There are 8 hidden switches. A switch that is on adds its own fixed numbers to the row, and there is some noise. The rows also spread widely along 8 directions, which tell nothing about the answers.
(in the rows, 128 means zero)
Some rows, each with its switches (1 for on, 0 for off) after it:
112 151 117 144 92 102 128 126 130 139 127 122 109 117 142 132 140 136
 115 144 124 133 121 126 111 139 146 150 121 115 117 136 146 148 -> 0 1 0 0 0 1 0 1
161 133 115 147 107 113 121 119 142 165 114 131 130 136 137 118 102 99
 118 114 116 140 124 116 108 144 126 122 167 108 153 138 156 149 -> 0 1 0 1 0 0 1 1
88 163 130 135 77 121 109 120 144 142 133 98 102 132 151 145 132 120 94
 121 91 117 130 126 112 150 161 142 138 103 136 115 163 153 -> 1 0 1 0 0 0 1 1
146 112 121 157 102 84 145 133 138 168 113 148 107 104 112 119 124 115
 137 117 140 131 122 112 84 118 126 136 146 115 143 173 160 150 -> 0 0 0 1 1 0 0 1
153 132 127 139 120 109 123 144 141 152 128 128 108 126 127 113 109 106
 136 122 120 154 107 116 112 136 121 135 161 105 136 153 147 143 -> 0 1 1 0 0 0 1 0
156 111 148 141 87 125 110 109 141 136 101 130 164 132 101 149 111 86
 128 99 142 117 138 113 128 141 82 109 159 111 116 143 131 163 -> 0 1 0 0 1 1 1 1
132 156 120 163 92 118 129 62 127 160 107 129 194 151 148 139 108 117
 101 119 131 128 128 119 116 170 132 139 132 126 136 97 141 165 -> 0 0 1 0 0 1 1 0
128 131 144 119 110 114 116 148 141 132 126 116 106 129 113 134 122 111
 128 124 107 143 114 121 122 138 125 138 162 109 119 154 143 147 -> 0 1 1 0 1 0 0 1
138 137 141 115 135 99 105 172 124 109 148 132 83 132 138 111 134 129
 143 156 110 164 89 134 125 138 134 162 181 107 86 151 126 151 -> 0 1 1 0 1 0 1 0
119 132 133 113 99 132 109 122 135 123 128 112 112 145 121 143 127 123
 119 116 118 122 123 123 127 136 140 129 148 108 128 126 140 149 -> 0 0 0 1 0 0 1 0
95 143 138 110 141 122 142 150 132 158 112 113 67 157 129 125 94 104 115
 101 70 143 115 128 97 150 158 134 178 105 191 164 179 150 -> 0 0 1 0 0 0 0 1
126 143 126 142 93 115 115 131 142 132 127 117 129 116 143 141 113 103
 110 124 114 116 139 119 112 142 128 117 143 97 127 123 153 143 -> 0 1 0 0 1 0 0 1
119 140 138 129 99 122 115 146 154 157 128 109 65 119 120 131 157 111
 111 110 83 138 130 127 115 129 140 150 160 126 134 175 141 137 -> 1 1 0 0 0 1 0 1
155 115 140 129 96 126 95 144 163 135 136 120 108 97 116 132 140 86 127
 99 113 122 142 123 123 117 106 123 176 99 121 160 126 136 -> 1 1 0 1 0 0 0 1
139 128 136 110 129 127 113 151 126 126 108 124 116 161 120 128 80 92
 133 117 117 142 111 118 124 143 107 104 170 80 155 143 159 152 -> 0 1 0 0 0 0 1 1
146 125 124 143 101 120 132 123 150 181 111 119 105 131 104 121 125 109
 119 105 122 139 117 110 105 127 120 133 140 128 152 164 153 141 -> 0 0 0 0 0 1 1 1
124 125 161 86 117 145 90 130 147 119 130 103 112 163 103 146 134 102
 121 101 81 136 118 131 143 144 134 137 204 124 109 143 123 159 -> 0 0 1 1 1 0 1 1
161 134 128 132 127 119 98 132 139 105 163 133 145 95 146 113 156 118
 129 138 139 128 128 140 136 129 115 150 144 118 69 114 89 119 -> 0 0 0 0 0 0 0 0
155 120 124 178 72 112 145 75 150 191 103 133 134 115 106 137 139 117
 120 93 137 121 142 106 105 145 131 136 137 153 149 148 149 150 -> 0 1 0 1 0 0 1 0
130 135 132 115 114 104 116 130 112 111 133 137 116 138 119 129 142 152
 143 151 138 145 101 131 135 140 138 159 140 117 95 137 122 149 -> 0 1 0 1 0 0 0 0

New rows, each followed by its switches (1 for on, 0 for off):
128 139 128 137 111 120 122 117 132 131 138 125 129 118 134 129 138 125
 119 124 129 121 132 129 123 141 133 141 130 121 115 122 126 130 -> 0 0 0 0 0 0 0 0
128 116 143 155 114 104 151 91 109 140 101 160 154 127 107 140 131 127
 139 104 161 111 137 131 114 153 119 144 133 139 130 144 129 158 -> 0 0 0 0 0 0 0 0
97 153 133 93 85 137 99 143 149 124 137 82 77 148 118 151 146 138 101
 136 79 135 115 116 136 136 164 137 144 116 116 131 149 140 -> 0 1 0 1 1 0 0 1
113 145 128 148 67 130 115 93 155 126 144 105 165 102 136 155 134 116
 105 113 135 99 149 118 123 139 129 125 106 110 112 94 131 139 -> 0 0 1 0 0 0 0 0
164 120 157 123 145 141 103 133 145 126 128 132 134 131 124 131 122 76
 122 93 97 129 145 131 135 149 104 119 208 120 120 147 110 135 -> 0 1 0 0 1 0 0 0
147 130 139 125 129 95 108 134 134 144 141 144 110 114 125 108 165 125
 137 125 111 155 110 142 120 137 136 182 187 134 93 165 112 148 -> 1 0 1 1 0 0 0 1
115 141 133 113 66 122 93 120 125 113 110 113 136 158 113 154 108 129
 125 135 136 124 111 109 137 143 121 118 126 81 126 116 158 164 -> 1 1 0 1 0 0 1 1
128 156 112 156 91 112 122 114 127 145 105 122 144 147 163 139 85 107
 101 136 115 130 125 108 105 156 132 112 140 87 151 111 175 160 -> 0 1 0 0 1 1 1 0
162 120 123 116 114 110 104 142 134 127 134 133 125 129 113 112 124 120
 142 134 145 145 102 121 126 121 111 136 153 102 104 141 130 141 -> 0 0 0 1 0 0 1 1
81 137 148 128 96 92 127 133 98 122 96 139 102 158 129 152 108 124 136
 131 123 133 109 135 110 158 133 146 158 93 137 157 167 196 -> 1 1 1 0 0 1 1 1
133 145 131 155 79 129 111 83 144 135 132 116 163 122 140 147 144 124
 101 123 129 106 145 122 129 152 132 136 125 134 98 95 126 141 -> 0 0 0 0 1 0 1 0
129 136 149 156 126 93 127 120 112 134 114 158 119 124 144 132 143 117
 126 124 110 127 137 142 113 164 136 160 182 132 117 154 130 159 -> 1 1 0 0 1 0 0 0
158 128 123 120 146 81 117 192 132 145 133 142 63 129 145 93 105 106 147
 145 96 177 85 128 95 126 137 150 210 88 127 180 161 154 -> 0 1 1 1 1 0 1 1
118 137 129 112 99 114 113 133 132 130 116 117 138 150 118 141 95 121
 125 130 119 137 107 110 116 137 131 122 146 86 136 126 163 161 -> 0 0 1 1 1 0 0 1
136 131 139 142 108 110 126 117 122 144 107 142 131 136 113 133 124 123
 132 118 131 133 122 119 121 148 116 140 142 117 139 149 139 146 -> 1 1 0 0 0 0 0 0
148 142 131 132 110 111 112 134 142 140 127 120 140 126 129 126 116 109
 123 133 115 146 114 117 120 144 118 138 157 110 115 134 137 144 -> 0 1 1 0 1 0 0 1
131 136 123 148 68 121 122 79 150 152 120 118 180 118 116 149 121 115
 114 102 140 112 138 110 117 141 123 128 120 115 129 111 142 153 -> 0 0 1 1 0 0 0 1
104 142 161 114 115 130 108 119 115 114 108 126 124 163 120 155 128 122
 117 120 97 125 131 129 140 166 132 138 171 118 127 135 133 158 -> 1 1 0 0 1 0 0 0
158 129 134 141 86 119 105 129 147 141 118 125 144 123 101 134 124 115
 130 129 137 136 119 97 129 129 96 124 130 103 119 140 135 131 -> 1 1 0 0 1 0 0 0
123 146 139 100 127 120 103 120 112 140 115 128 104 188 117 123 138 144
 124 140 98 166 89 130 139 154 148 166 174 128 126 145 131 159 -> 1 0 0 1 0 1 1 0
119 159 134 157 70 117 114 91 139 143 115 119 169 130 140 156 120 119
 103 125 117 118 136 111 123 163 131 135 132 109 127 106 148 155 -> 1 1 1 0 1 0 0 0
95 141 138 131 89 124 133 120 136 149 106 110 74 155 128 154 122 120 106
 107 82 121 133 118 108 154 170 129 169 122 161 146 176 164 -> 0 1 0 1 1 0 1 0
144 128 140 140 103 111 113 114 130 137 117 143 135 129 121 135 134 115
 130 114 127 129 132 125 125 145 120 141 163 116 127 147 127 152 -> 1 1 0 1 0 0 0 0
123 148 110 159 74 98 128 89 134 148 129 131 163 114 142 136 133 139 117
 137 145 131 121 116 107 139 141 149 114 114 116 113 139 159 -> 0 0 1 1 0 1 0 0
115 139 143 115 104 138 124 114 141 151 107 103 123 163 102 148 111 116
 119 107 99 146 114 109 131 147 130 130 147 119 158 149 147 153 -> 0 1 1 0 0 1 0 0
113 133 132 122 109 106 122 161 119 113 115 130 100 138 129 137 103 120
 134 145 123 137 109 118 112 131 124 121 142 80 131 151 156 156 -> 0 1 0 0 1 1 0 0
121 143 123 150 103 101 139 134 147 164 139 118 88 107 133 120 144 134
 116 132 104 140 115 118 97 134 156 160 137 131 125 148 151 135 -> 0 0 1 0 1 0 0 0
118 143 135 124 123 108 120 125 120 148 109 136 106 156 130 132 122 128
 117 124 94 141 115 124 112 152 150 148 174 116 150 146 153 155 -> 1 0 0 1 1 0 0 0
129 137 119 144 110 90 115 150 117 118 133 148 121 112 149 119 122 124
 133 150 148 133 112 128 105 126 116 140 129 76 113 141 141 147 -> 1 0 0 0 0 1 0 0
117 145 123 142 76 107 118 134 142 160 115 114 78 142 132 137 124 128
 110 132 95 137 116 104 104 138 155 136 151 104 151 147 179 153 -> 1 1 0 1 1 0 1 0
116 130 140 141 98 114 123 127 132 117 130 129 116 100 138 144 137 104
 122 109 126 104 153 139 114 141 126 130 147 112 114 138 135 150 -> 0 1 0 0 0 0 0 1
106 161 140 129 82 140 121 91 139 178 95 97 119 178 102 155 135 140 91
 120 81 143 117 96 134 163 151 146 132 146 159 136 156 149 -> 1 1 0 0 1 1 0 0
139 135 129 140 127 82 114 126 99 102 111 168 167 133 167 133 102 101
 131 141 139 131 126 143 110 155 117 132 185 84 104 129 135 181 -> 0 1 0 1 1 1 0 1
147 134 134 137 98 120 91 139 153 130 139 121 137 107 134 130 141 97 113
 125 115 125 134 124 122 126 106 132 156 101 98 136 121 135 -> 1 0 0 0 1 1 0 1
149 128 135 146 110 112 115 99 130 161 109 145 142 136 126 127 128 104
 119 98 119 125 137 130 114 152 124 143 179 128 139 143 138 159 -> 1 0 0 1 0 0 1 1
106 169 147 88 120 127 92 141 125 126 121 100 109 185 124 134 124 141
 108 153 69 168 88 119 147 165 152 159 165 114 121 125 143 150 -> 1 1 1 0 1 0 0 1
124 157 141 96 87 167 96 92 173 160 134 70 123 160 100 151 155 121 91 99
 61 144 127 112 155 153 156 147 161 154 129 122 122 133 -> 0 1 1 1 0 0 0 1
153 128 144 89 153 110 106 153 113 124 118 141 107 169 101 112 126 133
 147 145 109 173 85 129 140 147 126 159 193 123 106 163 122 150 -> 0 1 0 1 1 0 0 1
122 128 132 136 92 98 120 127 123 121 122 136 119 131 133 140 121 120
 140 131 135 138 115 129 113 135 128 140 159 99 114 147 142 177 -> 0 1 1 1 0 1 1 0
155 138 120 163 57 119 116 73 144 161 101 129 192 129 114 150 121 120
 111 116 149 123 135 97 125 143 105 123 113 111 135 120 136 153 -> 1 1 0 1 0 1 0 0
148 142 138 114 155 112 125 111 109 140 119 143 151 166 118 110 116 137
 135 138 122 168 92 129 136 163 128 163 160 133 123 133 119 146 -> 0 0 1 0 0 0 0 0
106 128 142 122 114 130 136 115 122 141 101 123 119 156 105 147 112 119
 122 103 119 125 125 119 118 144 128 124 140 117 160 151 150 155 -> 0 0 0 0 0 1 0 0
117 137 148 129 111 106 118 135 138 148 117 129 90 138 125 139 131 112
 123 110 80 142 122 125 111 147 147 150 196 116 142 166 149 161 -> 1 1 1 1 1 0 0 0
134 127 124 154 89 99 136 100 131 173 97 143 137 127 108 133 119 119 123
 106 138 124 128 112 99 141 126 136 136 115 160 150 163 154 -> 1 0 0 1 0 0 0 1
137 130 125 139 61 133 120 120 168 155 123 94 141 120 92 147 114 115 123
 116 136 137 117 88 124 113 105 111 100 99 138 141 147 136 -> 0 1 1 0 0 1 0 0
139 122 148 117 81 156 101 109 160 143 114 97 126 152 94 161 121 96 113
 88 98 119 140 104 140 140 121 104 170 120 139 136 140 148 -> 0 1 0 1 1 0 1 0
129 146 135 127 87 123 101 134 141 128 125 111 123 135 117 141 126 127
 116 139 115 134 119 106 135 140 120 130 130 101 119 127 141 136 -> 1 1 0 0 1 0 0 0
136 141 131 132 92 117 126 102 126 158 97 120 152 166 100 134 96 129 128
 129 136 151 98 102 129 158 119 134 125 118 144 126 159 160 -> 0 1 1 0 0 0 1 1
155 123 137 134 116 109 109 144 134 127 126 134 122 124 130 125 122 102
 132 129 127 135 120 127 122 140 109 132 171 108 101 146 132 148 -> 0 1 0 0 1 0 1 1
141 132 129 112 111 124 115 140 139 149 115 113 123 151 98 125 115 123
 121 133 119 152 99 104 124 128 114 129 135 110 132 146 146 137 -> 0 0 0 0 1 1 0 1
190 101 152 117 162 122 121 109 133 163 111 156 143 146 79 107 145 108
 147 92 125 158 115 134 137 143 104 161 202 165 120 176 93 139 -> 0 0 0 1 0 0 0 1
167 130 146 135 76 155 103 89 172 165 116 96 172 144 85 150 119 100 115
 99 119 133 129 90 146 145 98 113 145 135 125 122 127 137 -> 0 1 1 0 1 0 1 0
109 145 130 156 54 128 124 102 148 164 101 105 125 133 126 157 112 105
 99 100 113 105 147 105 108 152 131 112 122 105 167 124 178 154 -> 1 1 0 0 0 0 1 1
137 136 135 160 100 92 113 143 146 143 129 138 118 93 154 132 129 83 119
 116 105 129 140 133 94 136 117 141 183 99 118 164 141 161 -> 1 1 1 0 1 1 0 1
112 141 133 124 92 118 119 144 151 139 143 101 83 111 115 131 147 127
 123 127 107 139 119 122 119 130 144 149 135 121 115 152 141 140 -> 0 1 1 0 0 0 0 1
80 170 136 107 129 120 108 122 98 93 129 123 126 171 168 148 127 140 102
 154 94 130 115 145 132 170 166 150 154 107 109 101 138 162 -> 0 0 0 0 1 1 0 0
164 150 119 186 76 96 112 72 144 174 107 145 194 126 161 137 114 96 103
 118 120 133 138 114 106 163 120 138 172 117 129 118 142 173 -> 1 1 1 1 1 1 1 0
152 136 136 128 104 120 107 99 126 137 114 131 149 159 117 138 128 130
 124 131 121 142 114 118 139 158 128 142 163 132 107 122 127 157 -> 0 1 0 1 1 0 1 0
122 142 136 133 99 136 111 109 163 155 141 104 103 127 141 139 153 101
 101 93 79 128 139 133 115 140 154 149 187 137 127 141 127 151 -> 0 0 1 1 0 1 1 0
148 144 123 152 108 107 117 125 149 162 121 126 119 132 160 128 109 88
 110 112 88 145 126 120 98 146 139 131 199 107 145 146 155 164 -> 0 1 1 1 1 1 1 0
140 139 150 138 82 129 113 86 152 152 126 108 153 123 97 149 170 132 115
 116 116 131 130 119 142 155 130 165 140 169 87 131 108 144 -> 0 1 1 0 1 0 0 1
143 130 126 124 71 119 100 142 157 135 130 103 119 132 112 141 115 111
 127 131 118 145 104 97 121 118 116 120 149 89 117 143 149 156 -> 0 1 1 1 1 1 1 0
123 145 142 132 108 121 106 120 139 144 134 123 80 134 144 132 163 121
 112 113 80 133 135 140 125 154 160 164 189 139 121 148 128 150 -> 1 1 0 1 0 0 1 0
144 135 157 134 137 126 130 89 133 157 119 135 134 144 107 130 159 123
 127 101 101 148 125 138 138 169 136 175 180 176 117 152 102 148 -> 0 1 1 0 0 0 0 0
119 142 144 132 117 118 124 113 121 138 114 127 121 142 126 140 137 126
 114 123 103 131 128 132 125 163 142 152 162 142 120 137 136 153 -> 0 1 0 0 1 0 0 1
147 128 145 129 105 125 108 96 130 125 111 136 166 146 114 152 131 110
 123 114 123 128 135 124 138 152 115 133 174 126 107 133 113 163 -> 0 1 0 1 1 1 0 0
126 135 156 107 149 109 109 169 119 120 118 139 92 155 128 125 103 104
 138 127 88 159 103 129 121 150 124 143 205 92 137 168 142 156 -> 1 1 1 0 1 0 0 0
